The groups are shells around one centre, one inside the other: the same stretched ball of 2 dimensions in 9 sizes.
Known rows, each followed by its group:
[-72.5  78.6  10.5 -43.9  15.7  -7.4 -11.2  16.5  -1.1 -33.9 -51.5  32.2
 -10.3  24.4]
(2)
[-70.2  72.2   6.9 -40.6  14.4  -6.3  -9.3  12.8   1.0 -27.8 -48.9  32.6
 -11.1  18.2]
(0)
[-34.9  23.9  -8.4 -26.3   1.1  23.2  19.4   3.9  19.2   6.5 -25.6  23.9
 -29.9 -37.8]
(5)
[-23.7   2.9 -17.9 -17.9  -3.9  31.2  28.5  -4.3  26.8  24.2 -16.2  22.7
 -35.1 -60.1]
(5)
[-49.2  45.0  -0.9 -33.2   6.7  11.6   7.6   8.9  11.4  -9.1 -35.5  27.0
 -22.4 -13.8]
(1)
[-40.5  32.0  -5.7 -28.9   3.2  18.6  14.8   5.7  16.3   0.5 -29.4  25.2
 -27.0 -28.6]
(6)
[-56.8  34.6 -14.2 -21.8   6.6   0.6   2.0  -8.8  14.1   8.6 -33.0  34.8
 -15.9 -18.7]
(7)
[-39.9  11.2 -21.7 -14.8   0.3  14.5  15.8 -13.4  22.9  25.3 -21.8  30.8
 -24.8 -45.8]
(8)
[-67.0  70.3   7.4 -41.0  13.5  -3.1  -6.8  14.4   1.9 -27.6 -47.6  31.2
 -12.9  15.2]
(4)
[-32.1  17.2 -12.0 -23.1  -0.3  24.8  21.6   0.4  21.7  12.8 -22.6  24.1
 -31.0 -44.5]
(1)
[-62.3  65.4   6.6 -40.2  12.0   1.2  -3.1  14.5   3.8 -24.8 -45.1  29.6
 -15.7   9.0]
(3)
[-82.5  83.7   7.9 -41.8  18.1 -17.7 -19.2  10.7  -3.5 -33.0 -55.1  37.3
  -3.8  33.3]
(6)
[-71.6  73.8   7.3 -41.0  14.8  -7.5 -10.5  12.8   0.4 -28.7 -49.7  33.1
 -10.1  20.2]
(0)
[-32.6  -1.7 -27.2 -10.0  -2.9  20.1  21.8 -17.9  27.6  35.8 -15.9  29.8
 -28.4 -59.7]
(2)
[-19.1  -9.1 -24.2 -12.1  -6.4  33.8  32.4 -10.7  31.1  35.4 -11.0  23.3
 -37.0 -72.1]
(3)
[-58.4  59.0   4.1 -37.8  10.3   4.4   0.2  12.7   6.2 -19.9 -42.2  28.9
 -17.7   1.9]
(4)
[-28.2   4.9 -19.0 -16.8  -2.7  26.7  25.1  -6.9  25.8  24.7 -17.6  25.1
 -32.3 -56.4]
(7)
[-31.7  14.6 -13.7 -21.7  -0.8  24.9  22.1  -1.5  22.5  15.5 -21.7  24.5
 -31.0 -46.8]
(8)

New rows. What belongs after each?
[-17.9 -11.1 -25.1 -11.4  -6.8  34.8  33.5 -11.4  31.8  37.0 -10.1  23.0
 -37.7 -74.4]
(2)
[-78.4  79.8   7.5 -41.3  16.9 -13.9 -15.9  11.3  -2.0 -31.2 -52.9  35.8
  -6.1  28.2]
(0)
[-34.0   1.8 -25.4 -11.5  -2.3  19.3  20.6 -16.1  26.3  32.5 -17.4  29.7
 -27.9 -56.2]
(4)
[-24.8  -7.0 -26.3 -10.4  -5.0  27.8  28.0 -14.7  29.9  36.8 -12.7  26.4
 -33.3 -67.6]
(4)
[-21.7  -6.9 -24.1 -12.2  -5.6  31.4  30.4 -11.3  30.1  34.5 -12.3  24.2
 -35.3 -69.0]
(4)
[-64.8  47.0  -9.5 -26.0   9.7  -5.7  -4.4  -5.3   9.5  -1.1 -38.9  36.4
 -11.8  -4.9]
(7)
[-39.6  11.3 -21.4 -15.1   0.2  15.1  16.0 -12.8  22.9  24.9 -21.8  30.5
 -25.1 -45.9]
(7)
[-32.7   1.7 -24.6 -12.1  -2.4  20.8  21.7 -14.8  26.6  31.8 -17.1  28.9
 -28.8 -56.9]
(1)
[-34.4   1.6 -25.8 -11.2  -2.1  18.8  20.3 -16.6  26.5  33.0 -17.5  30.0
 -27.6 -56.2]
(5)
[-86.3  84.6   6.3 -40.4  19.1 -21.9 -22.1   7.6  -4.2 -31.5 -56.1  39.4
  -1.2  35.8]
(3)
[-48.5  43.5  -1.8 -32.5   6.4  12.1   8.3   8.2  12.0  -7.8 -34.9  27.1
 -22.8 -15.5]
(0)
[-41.0  33.8  -4.5 -29.9   3.7  18.5  14.3   7.1  15.6  -1.4 -30.2  24.9
 -26.8 -26.8]
(5)
[-39.6   6.9 -24.9 -12.0  -0.4  13.9  16.2 -17.2  24.2  30.2 -20.2  31.9
 -24.5 -49.4]
(2)
[-58.2  56.3   2.1 -36.0  10.0   3.8   0.5  10.2   7.1 -16.6 -41.0  29.6
 -17.5  -0.4]
(7)
[-65.5  69.9   8.1 -41.7  13.2  -1.3  -5.5  15.6   2.2 -28.2 -47.2  30.3
 -14.1  14.1]
(2)
[-43.1  12.4 -22.9 -14.0   1.1  11.2  13.3 -15.5  22.3  25.9 -22.8  32.5
 -22.9 -43.3]
(5)
[-62.2  63.6   5.2 -39.0  11.7   1.1  -2.9  13.0   4.5 -22.8 -44.4  29.9
 -15.5   7.3]
(6)
[-82.9  81.3   5.8 -40.0  18.0 -18.8 -19.4   8.0  -2.9 -30.0 -54.3  38.3
  -3.2  31.5]
(6)
[-79.3  70.1  -0.7 -34.2  15.7 -17.1 -16.4   1.2   1.0 -19.0 -49.7  39.1
  -4.3  20.8]
(4)
[-23.6  -7.6 -26.0 -10.6  -5.4  29.0  29.0 -14.0  30.3  36.7 -12.3  25.7
 -34.0 -68.7]
(4)
[-43.1  37.2  -3.2 -31.1   4.5  16.8  12.6   8.0  14.4  -4.0 -31.7  25.3
 -25.7 -23.0]
(5)
[-18.9 -13.5 -27.6  -9.2  -7.0  33.1  32.7 -14.7  32.4  40.6  -9.4  24.4
 -36.6 -75.6]
(2)
[-77.9  71.6   1.4 -35.9  15.6 -15.1 -15.3   4.1   0.6 -21.7 -49.9  37.8
  -5.5  21.3]
(8)
[-61.8  61.1   3.5 -37.4  11.3   0.7  -2.5  11.0   5.2 -20.0 -43.4  30.5
 -15.5   5.3]
(7)
[-75.9  76.0   6.1 -40.0  15.9 -12.0 -13.9  10.2  -0.5 -28.3 -51.1  35.2
  -7.4  23.9]
(7)
[-77.1  78.9   7.7 -41.5  16.6 -12.7 -14.8  11.9  -1.6 -31.1 -52.4  35.2
  -6.8  27.0]
(0)
[-18.7  -7.0 -22.4 -13.7  -6.1  34.8  32.8  -8.4  30.5  32.8 -11.7  22.5
 -37.6 -70.6]
(2)
[-57.1  57.7   3.9 -37.7   9.9   5.5   1.3  12.8   6.7 -19.2 -41.4  28.4
 -18.5   0.1]
(5)
[-38.5  26.9  -8.4 -26.4   2.2  19.8  16.6   3.1  18.1   5.4 -27.2  25.3
 -27.7 -33.7]
(8)
[-38.3  27.0  -8.0 -26.7   2.3  20.1  16.7   3.5  18.0   4.9 -27.2  25.1
 -28.0 -33.6]
(0)
[-28.8   1.6 -22.0 -14.2  -3.1  25.3  24.7 -10.7  26.9  29.1 -16.5  26.4
 -31.5 -58.8]
(7)
[-52.4  52.1   2.6 -36.4   8.3   9.5   5.0  12.3   8.9 -15.7 -38.6  27.0
 -21.0  -6.5]
(2)
[-78.5  70.5   0.0 -34.8  15.6 -16.2 -15.8   2.4   0.9 -20.0 -49.6  38.6
  -4.9  20.7]
(1)
[-83.6  85.6   8.6 -42.5  18.7 -18.7 -20.1  11.2  -4.2 -34.5 -55.9  37.6
  -3.1  35.3]
(4)
[-28.9  -1.1 -24.2 -12.3  -3.5  24.5  24.8 -13.2  27.7  32.4 -15.5  27.2
 -31.2 -61.0]
(0)
[-56.1  32.7 -15.3 -20.8   6.2   0.9   2.6 -10.1  14.8  10.4 -32.2  35.0
 -16.1 -20.7]
(0)
[-80.0  83.2   9.1 -42.8  17.7 -15.1 -17.2  12.7  -3.2 -34.0 -54.4  35.8
  -5.3  31.7]
(6)
[-53.0  51.0   1.3 -35.3   8.2   8.6   4.7  10.7   9.2 -13.9 -38.3  27.7
 -20.5  -7.1]
(6)
[-49.1  46.6   0.5 -34.5   6.9  12.2   7.8  10.7  10.9 -11.4 -36.0  26.5
 -22.7 -12.5]
(3)
[-29.0   9.9 -15.7 -19.9  -1.8  26.8  24.3  -3.0  24.2  19.3 -19.5  24.1
 -32.4 -51.9]
(0)
[-67.3  51.1  -7.7 -27.6  10.8  -7.5  -6.4  -3.9   8.0  -4.4 -40.8  36.8
 -10.6  -0.5]
(7)
[-60.3  59.5   3.3 -37.2  10.7   2.2  -1.3  11.2   5.8 -19.1 -42.7  29.9
 -16.5   3.3]
(8)
[-76.4  67.9  -0.5 -34.2  14.9 -14.3 -13.9   2.1   1.9 -18.2 -48.4  37.8
  -6.0  17.6]
(8)
